The rows are grouped in 4 different ways at once. Each group adds its own fixed numbers to the row, and there is some noise. The rows also spread widely along 15 directions, which tell nothing about the answers.
(in the rows, 128 means zero)
Known rows, each followed by its group in each grouping:
[133 107 135 138 103 143 124 116 126 125 130 149 142 143 135 110 120  98
 140 146 121 141 122 152 135 138 123  98 143 136 133 103 140]  z860 V z644 z329
[123  80  91 174 113 109  68 152 121 142  50 135 127 104 156 187 117  46
  94 214 100 111 151 129  92 103 141 139 121  86 133 164 145]  z110 B z67 z577
[151 145 139 129  61 153 127  93 115 169 157 161 141 152 150 112 146  97
 110 115 118 147 163 185 120 159 142 142 154 162 162 137 142]  z782 F z443 z577
[ 87  94 137 102 112 135 112 147  99 162  68 139 123  95 143  55  89 146
 132  98 111 127 158 176 106 116 125  89 153  85 109  98 162]  z230 P z644 z35
[171 112 162 114  72 150 136  74 104 168 100 161 166 146 153 143 120  90
 106 140 174 124 157 124 115  93 171 105 136 170 162 147 168]  z989 C z67 z329
[ 73 115 124  72  92 173  93 106 143  92 115 119  73 153 164 105 141 150
 140 139 155  54 104 165 124 103 126  51 173 117 119  43 109]  z782 V z197 z35
[118 126 127  88  98 136  90 145 139 165 125 134  94 117 140 173 169 100
  80 176 117 103 137 175 106 140 170 162 147 113 148 171 124]  z989 C z197 z35
[145 161 132 105 115  80 129 151 149 113 144 135  77 160 137  85 166 130
 170 118  92 183 111 177 175 130 129 146 147 120 133  76  93]  z673 B z443 z35
[135 130 165  87  90 175 105 111  81 134 126 125 114 150 181 123  91  82
 126 114 161 126 160 143 123 152 123  93 179 124 138 129  84]  z860 P z197 z577
[139 148 155 140 144 186 136 112 142 148 177 129 187 129  98 196 155 144
 111 130 168  76 108 102  86 141 134 143 121 136 106 144 175]  z673 F z443 z35
[126 102 111 197 166 114 125 166  51 100  99  58 136  82 110  76  81 116
  91 117  89 195 179  91 119 160 172 136 130  73 160 184  98]  z230 C z197 z329
[142  97 130  83 132 112 101 142 133 169  94 186  39 114 162 123  94  96
 112 175 114 168 119 122 180 112  83 152  90 101  94 111  96]  z110 C z67 z35
[100 115 130  81 130 143 129 129  96 170 117 138 109 121 133 140 107 134
 139 111 121 128 172 120 147 112 140 161 109 117 145 186  97]  z673 B z67 z577
[145 108 106 165 163 116 126 147 126 135 119 123 135 139 123 153 113 111
 123 170 114 125 129 128 146 136 163 129 113 102 122 157 140]  z860 C z443 z577
[141 111 186 128 123 144 142 126 111 114  91  85 130  85 111  99 125 117
  92  92 138 177 174  67 119 129 124 153 102 130 136 112 102]  z782 P z197 z329
[151 131 162  99 100 121 152 117  95 127 155 111 122 134 119  93 114 122
  97 101 133 142 141 153 127 174 171 154 156 143 130 171 111]  z782 V z67 z35
[139 133 135 203 167 130 141 155 129  97 132  74 150  96  90 108 160 101
 130 114 123 175 136  80 106 140 118 136  98 134 164 123 105]  z860 V z644 z35
[144 153 186 161 147 120 164 167 118  56 148  99 205  94 106 121  99 142
 170  42 150 159 107  92  72 149  58 107 150 115  87 118 102]  z230 F z644 z577
[125 133 171 140 126 148 126 146 127 118 101  81 102  85 119 109 161 103
 115  84 123 188 183  93 116 127  98 159  94 122 158 113  71]  z782 F z67 z577
[170 165  97 175 123 156 118  88 158 182 155 180 146 176 112 108 182 110
 125 144 161 103 134 123 110 131 111  92 114 197 125  91 190]  z989 C z67 z577
[116 129 118 131 108  96 127 126 109 114 143 168 157 141 141 123 100 158
 145 132 133  93  87 168 110 106 168  89 166 107 131 151 167]  z782 C z644 z577
[ 97 150 110 130 165  88 154 156 171 112 170 168 148 120  76 121 139 195
 174 113 118 115  68 129 133 116  89 124 110 141 113 102 143]  z860 V z67 z329
[125  92 104 159 147 180 110 111 112 147 124 147 141 162 142 176  97  72
 171 180 118 157 140 140 172 130 151 100 137  92 154 156 121]  z860 C z67 z329
[141 174 110 169 177 142 137 138 104 200 146 104 134 147 120 118 147 137
 135  77 116 152 184 128 136 129 143 158 104 113 169 193 103]  z782 F z443 z577
[132 149 163 111  78  77 103 170 136  61 156 127 105 109 142 114 153 112
 116 149 100 154  79 170 103 143 141 140 178 109 143  98 103]  z673 V z197 z577
[132 166 103 145 139 126 107 141 146 173 143 143 104 127 115 140 168 118
 100 115 115 115 153 135  97 147  93 174 107 145 131 154 103]  z782 F z67 z577
[108 105 124 132  97 133 102 128 116  94 144 109 120  90 123 157 140 112
  67 177 115 108 128 113  93 144 171 163 131 133 162 152 122]  z673 V z197 z577
[141 190 139 164 165  94 127 158 137 215 122 167 159 134 128 133 160 134
 147  99 135 124 108 131  95  59 113 124 107 116 167 142 148]  z860 V z644 z329
[132 161 145 139 107 125 114 153 139  85 201 147 147 128 111 160 156 131
 121 145 132 115  56 154  85 162 150 126 173 106 119 134 152]  z230 C z644 z577
[135 156  88 144 172  99 119 152 146 137 139 121 108 149 104 115 161 144
 141 121 110 115 137 136 129 129 134 145 115 125 124 144 113]  z673 C z67 z577
[117 118 171  76  82  89 142 149 108  83 157 165 146  95 146 121  73 137
 158 124 114 164  73 172 133 147 119 121 182 108 124 141 108]  z989 V z197 z35
[134  58 191  84 108 165 151 118 111 113  66  93 151  89 131 153  80  82
 119 107 146 142 184 107 110 137 110 144 125 126  98 157  84]  z782 V z67 z35
[137 135 111 152 142  79 136 151 127 117 125 146 143 111 118 119 100 149
 132 123 119 130 119 120 113 128  99 130 117 133 110 149 131]  z989 F z67 z577
[125 148 189  63  85 144 144 117  93 126 170 155 111 107 155 132 110 134
 139  94 148 169 118 118 147 122 139 152 131 134 177 165  85]  z989 P z644 z577
[134 125 120 152  98 144 102 119 118 140 108 142 129 117 169 186 126  76
 119 160 139 150 130 112 104  76 129 134 122 114 186 132 104]  z230 F z197 z577
[ 93 165 103 111  99 131 111 114 141 119 161 174 109 147 143 136 143 157
 158 112 126 103 103 162 124 112  97 115 154 139 146 102 104]  z782 F z67 z329
[163 131 219  38 129 174 151 127 147 104 137  56  91 177 130 142 157  98
 170  88 167 166 144 129 186 140 139 140 147 116 101 100  51]  z673 B z197 z35
[146 149 165  91 168 156 195  99 157 189 156 153 176 170  81 147 145 171
 197  77 176 137 127  96 177  90 124 128  81 164 114 139 158]  z989 B z67 z329

New rows, each followed by its group in each grouping:
[143 181 141 134 109 102 138 123 119 139 198 171  98 109 101  98 157 148
  82 114 121 164 101 104 124 153 118 186 105 168 159 139 114]  z782 V z67 z329
[135 119 117 145 157 112 177 109 118 139 138 154 194 110  94 140  79 156
 153  92 143 116 126  90 109 118 100 145 105 159 113 181 126]  z782 V z67 z35
[101 149 152  93 116 184 121 115 128 184 180 147 109  83  95 158 170 158
  52 113 151  93 138  92  93 145 112 192  90 158 139 153 127]  z782 F z197 z35
[187 117 172 129  66  88 142 115 132  77 138 168 142 101 136 144 119  94
  85 160 135 165  95 106 108 141 126 164 134 162 119 105 138]  z673 C z443 z35
[180 138 126 190 167 144 117 123 147 163  91 106 118 168 123 109 160  73
 111 148 163 123 145  91 124 118 114  97  98 136 106  84 142]  z860 B z644 z35
[111 110 125 118 110 164 120 122 119 150 125 126 117 125 118 131 148  98
 142 140 113 160 166 152 148 150 149 138 136 127 156 147 121]  z989 B z67 z35
[157 124 152 137 102 181 135  83 142 158 111 127 187 141 129 158 156  89
 136 126 181 116 156 103  98 102 136 102 121 175 152 115 167]  z989 P z197 z577
[103 103 109 106 159 124 137 138 121 152 135 117  88 112  93 110 114 163
  91 130  92 121 152 126 155 164 151 180  94 119 112 176 108]  z782 V z67 z329
[189 183 145 173 105  78 117 144 134 147 139 135 131 158 148  91 165  90
 121 127 129 183  99 182 107 120 148 114 169 113 156  89 151]  z230 F z197 z35
[108  92 104 177 122 121 149 119 144  77 136 108 209 136  75  91 133 148
 176 123  92 155 125 167 129 153 174  94 164 124 131 101 198]  z782 P z197 z329
[ 96 138 137  65  68 111 143 120 143 103 201 190 138  91 112 173 134 160
 129 141 125 109  70 154 109 139 131 170 145 170 156 163 126]  z989 V z67 z35
[ 79 126 129  78  84 113 123 136  99 159 132 182 143  86 149 132 100 168
 141 116 102 119 134 176 118 113 150 140 152 115 167 175 150]  z989 P z443 z577
[150 108 132 188 134 111 157 132 124  96 129  89 203 147  92 132 126 115
 150 133 119 155 133 148 131 143 184 114 144 122 145 146 172]  z860 F z67 z329
[135  53 147 163 154 110 173 158 141 117  53  30 152  78  72  92 142 118
 115 115  86 194 198 111 139 119 192 162  69 108 141 129 145]  z230 V z443 z577
[ 99 100  68 172 148 166 140 107 151 144 121 106 173 122  89 157 152 130
 163 128 116 132 157 121 123  96 147 132  95 140 172 128 149]  z230 F z197 z35
[126  99 141 142 134 131 106 149 130 158  70 151 129  94 145 147 104  79
 124 139 108 150 157 119 101 119  78 139 111  98 112 139 102]  z782 V z67 z577
[130  75 240  72 124 180 149 143 161 123  52  81 153  91 125 161 143 103
 158 100 160 165 161 105 132  92 116 119 105  94 103  88 127]  z989 P z644 z329
[138 107 150 135 147  40 171 151 124 130 105 111 120  84  93  92 121 174
  83 131 117 159 107  89 142  80 198 173  69 112 149 155 157]  z782 V z197 z577
[177 116 191 123 101 105 162 114 137 137  95 130 151 119  92  86 135 127
  78 109 167 125 137 103  98 131 134 131 112 164  73  96 189]  z782 B z67 z35
[152 160 145 140 124 116 128 110 102 132 141 150 102 135 140  95 115 135
  95 124 164 116  99  95 107 120 117 111 129 142 125 115 121]  z782 V z67 z35
[109 135 164  68 103 150 137 113 127  91 160 142 124 121 121 151 113 175
 123 123 184  70  67 118 104 117 147 106 158 128 102  97 151]  z230 P z67 z35
[122 142 121  99 139  70 121 168 104 158 118 150 106 107 124  84 101 159
  99 115 100 100 130 161 101 145 119 156 142 115  97 166 123]  z673 V z67 z35
[ 99 132  98 153 107 106  88 149 102 165  81  70  57  81 124  63 198 133
  21 135  93 115 204 130  81 107 194 179  90 133 210 142 126]  z673 F z644 z35
[130 115 130 107 130 104 146 132 156 145 185 145 152 161  84 151 133 177
 108 173 121  92  72 188 159 151 215 142 137 113 103 152 221]  z860 F z197 z329
[144 123  93 149 151  92 149 118 137 126 113  85 104 138  96  90 156 159
  96 149 135 124 133 104 146 109 202 141  91 152 154 127 158]  z989 P z197 z35
[140 150  95 112 102 159  94 106 140 182 132 133  65 152 142 110 180  85
  88 125 114 120 177 159 116 162 119 172 124 171 147 133  83]  z782 P z644 z35
[125 111 110 103 102 164 150  61 134 166 114 165 121 150 129 130 132 128
 135 109 162 102 158  96 138  83 111 129  88 194 144 119 123]  z782 B z644 z35
[ 89 131 116 158 132 116 108 140 120  92 173 141 117  59 106 187 138 159
  64 185 111 130  80  59 110 115 153 189  86 111 179 158 127]  z673 F z197 z329
[122 156 128 147 126  85 122 135 130 116 165 183 142  95 119 137 126 168
 101 153 148  99  43  78  94  86 112 122 109 136 139 111 170]  z110 V z197 z329
[139 137 134 140 152 132 118 154 149 159  80  87 115 139 115  94 170  89
 147  81 109 166 200 133 124 134  91 137 116 125 115 109  84]  z782 B z197 z577
[140 178 162 156 166 192 156 101 124 204 187 151 168 122 104 182 156 152
 123  90 177 128 129  52 122 101 114 159  64 144 159 165 137]  z782 F z443 z577
[117 111 164  90  91 150 146 102 138 133 126  91 134 137 113 126 168 155
  91 133 179  73 120 130 109  79 218 108 125 145 154 101 183]  z230 V z197 z577
[ 85 141 141 100 124  88 130 148 156 144 133 205 139 116 128 121 115 205
 168 115 121 117  62 159 134  64  96 103 130  93 112  83 170]  z782 F z197 z329
[126 170  64 148 146  90 111 112 152 117 170 186  73 128 112 126 149 174
 101 173 135  90  65  74 124 106 110 151  85 169 131  88 139]  z673 P z67 z35
[117 154 102 181 131 159  99 123  76 159 161 149 154 139 140 148 115  96
 116 145 141 113 134 111 100 141 143 105 151 119 176 176 132]  z860 B z197 z577
[152 126 125 115 114 147 130  92 112 142 125 112 114 203 160  90 119 123
 155 135 156 113 134 170 169 123 190  67 163 131 135 118 152]  z989 P z644 z577
[176 153 122 202 132  87 146 137  71 104 174  80 106 104  87  94 142 114
  16 147 118 167 149  54 125 193 205 204  87 161 177 198 122]  z860 B z443 z577
[153 116  99 132 112  91 115 126 172 101 108 134 137 157 151 221 130  87
 129 180 140  87 105 137 111  92 130 136 128 144 135 139 108]  z860 F z197 z577
[158 145 184  78  93 103 132 145 168 182 108 156 120 142 132 109 173 124
 109 119 145 105 115 187 105 113 121 128 137 145 106  79 165]  z860 V z443 z35
[150 130 157  94 134  82 164 142 136 101 114 115 132 126 114 151 124 119
 170 101 127 175 132 115 148 103 126 177 117 132 131 153  76]  z673 B z67 z35
[130 156 138 120 131 113 114 147 110  97 148  98  72 168 137  36 131 161
 133 108 125 129 125 169 152 153 141  82 168  98 102  71 124]  z673 F z67 z577
[160 144  87 146 128  98 118 110 113 139 150 132  65 164 151 116 127 124
  81 184 132 131 106 129 165 128 177 138 119 134 160 141 122]  z989 F z197 z35
[136 125 127  92 105 137 138 103 104 115 135 122  89 158 138 109 110 109
 133 116 148 127 152 127 160 145 131 125 139 164 139 133  77]  z860 B z67 z35
[119 108  52 138 143 119 141  94 136 141 126 146 107 143 118 140 121 140
 150 163 116 126 138 115 170 109 159 146  90 164 165 154 125]  z989 P z67 z35
[164 154 122 122 149  45 136 161 153 139  94 141 120 163 148 161 116 123
 146 125 140 100 110 147 123  81 120 133 125 122 114 146 102]  z860 F z67 z577
[199 124 159 134  92  70 173  96 126 149 104 135 126 151 139 100 122 126
  84 123 146 154 139 118 148  95 178 154  95 162 139 128 155]  z782 F z443 z577
[100 165 160  69 123 143 123 131 117 163 170 170  67 144 156  89 150 175
 164  98 157 139  86 132 175  60 144  99 109 103 178 104 126]  z110 C z644 z577
[210 128 122 198 103 113 140  95 154 120 138 167 159 141 114 113 134  61
 105 148 126 175 126  99 109 167  92 151 109 190 104 104 152]  z782 P z644 z577
[122 138 129  98 112 105 142 127 144 150 161 164 114 122 100 123 142 151
 110 124 121 119 117 141 132 135 126 165 109 169 140 137 128]  z860 V z67 z329
[114 106 183  80 102 165 141 120 155 176 136 194 179 104  98 165 130 126
 152 108 126 141 135 159 117 134  99 149 128 130  96 136 165]  z782 C z67 z329
[147 166 179 112 116 113 121 157 118 117 200 142 122 143 119 137 152 129
 131 145 124 167  80 165 141 145 193 148 164  86 145 150 143]  z673 C z67 z577
[116 135  75 152 179 126 136 126 127 125 123 125 125 178 115  89 113 142
 202 111 131 120 136 140 169 125 107  74 137 125 113 108 115]  z860 B z67 z35
[121 119 121  97 121  92 114 158 144 136  66  88  87 121 124  67 152 125
 111 103 111 119 176 166 114 127 126 128 128 136 124  88 111]  z860 P z197 z35
[131 102 136 151  87 149 137 101 140  70 149  93 148 105 101 165 156 118
  66 142 148  91 131  87  82 148 154 155 111 171 140 141 137]  z782 F z644 z577
[150 133 159 125 141  97 164 139 144 121 135 121 182 126  78 135 138 157
 123 114 165  90 106 130  97 125 163 122 132 146 100 144 184]  z860 C z67 z35
[119 128 174 102 101 151 131 151 125 126 136 130 168  81 118 111 121 124
 127  77 129 143 151 146  82 181  59 126 157 136  96 124 119]  z989 F z197 z35
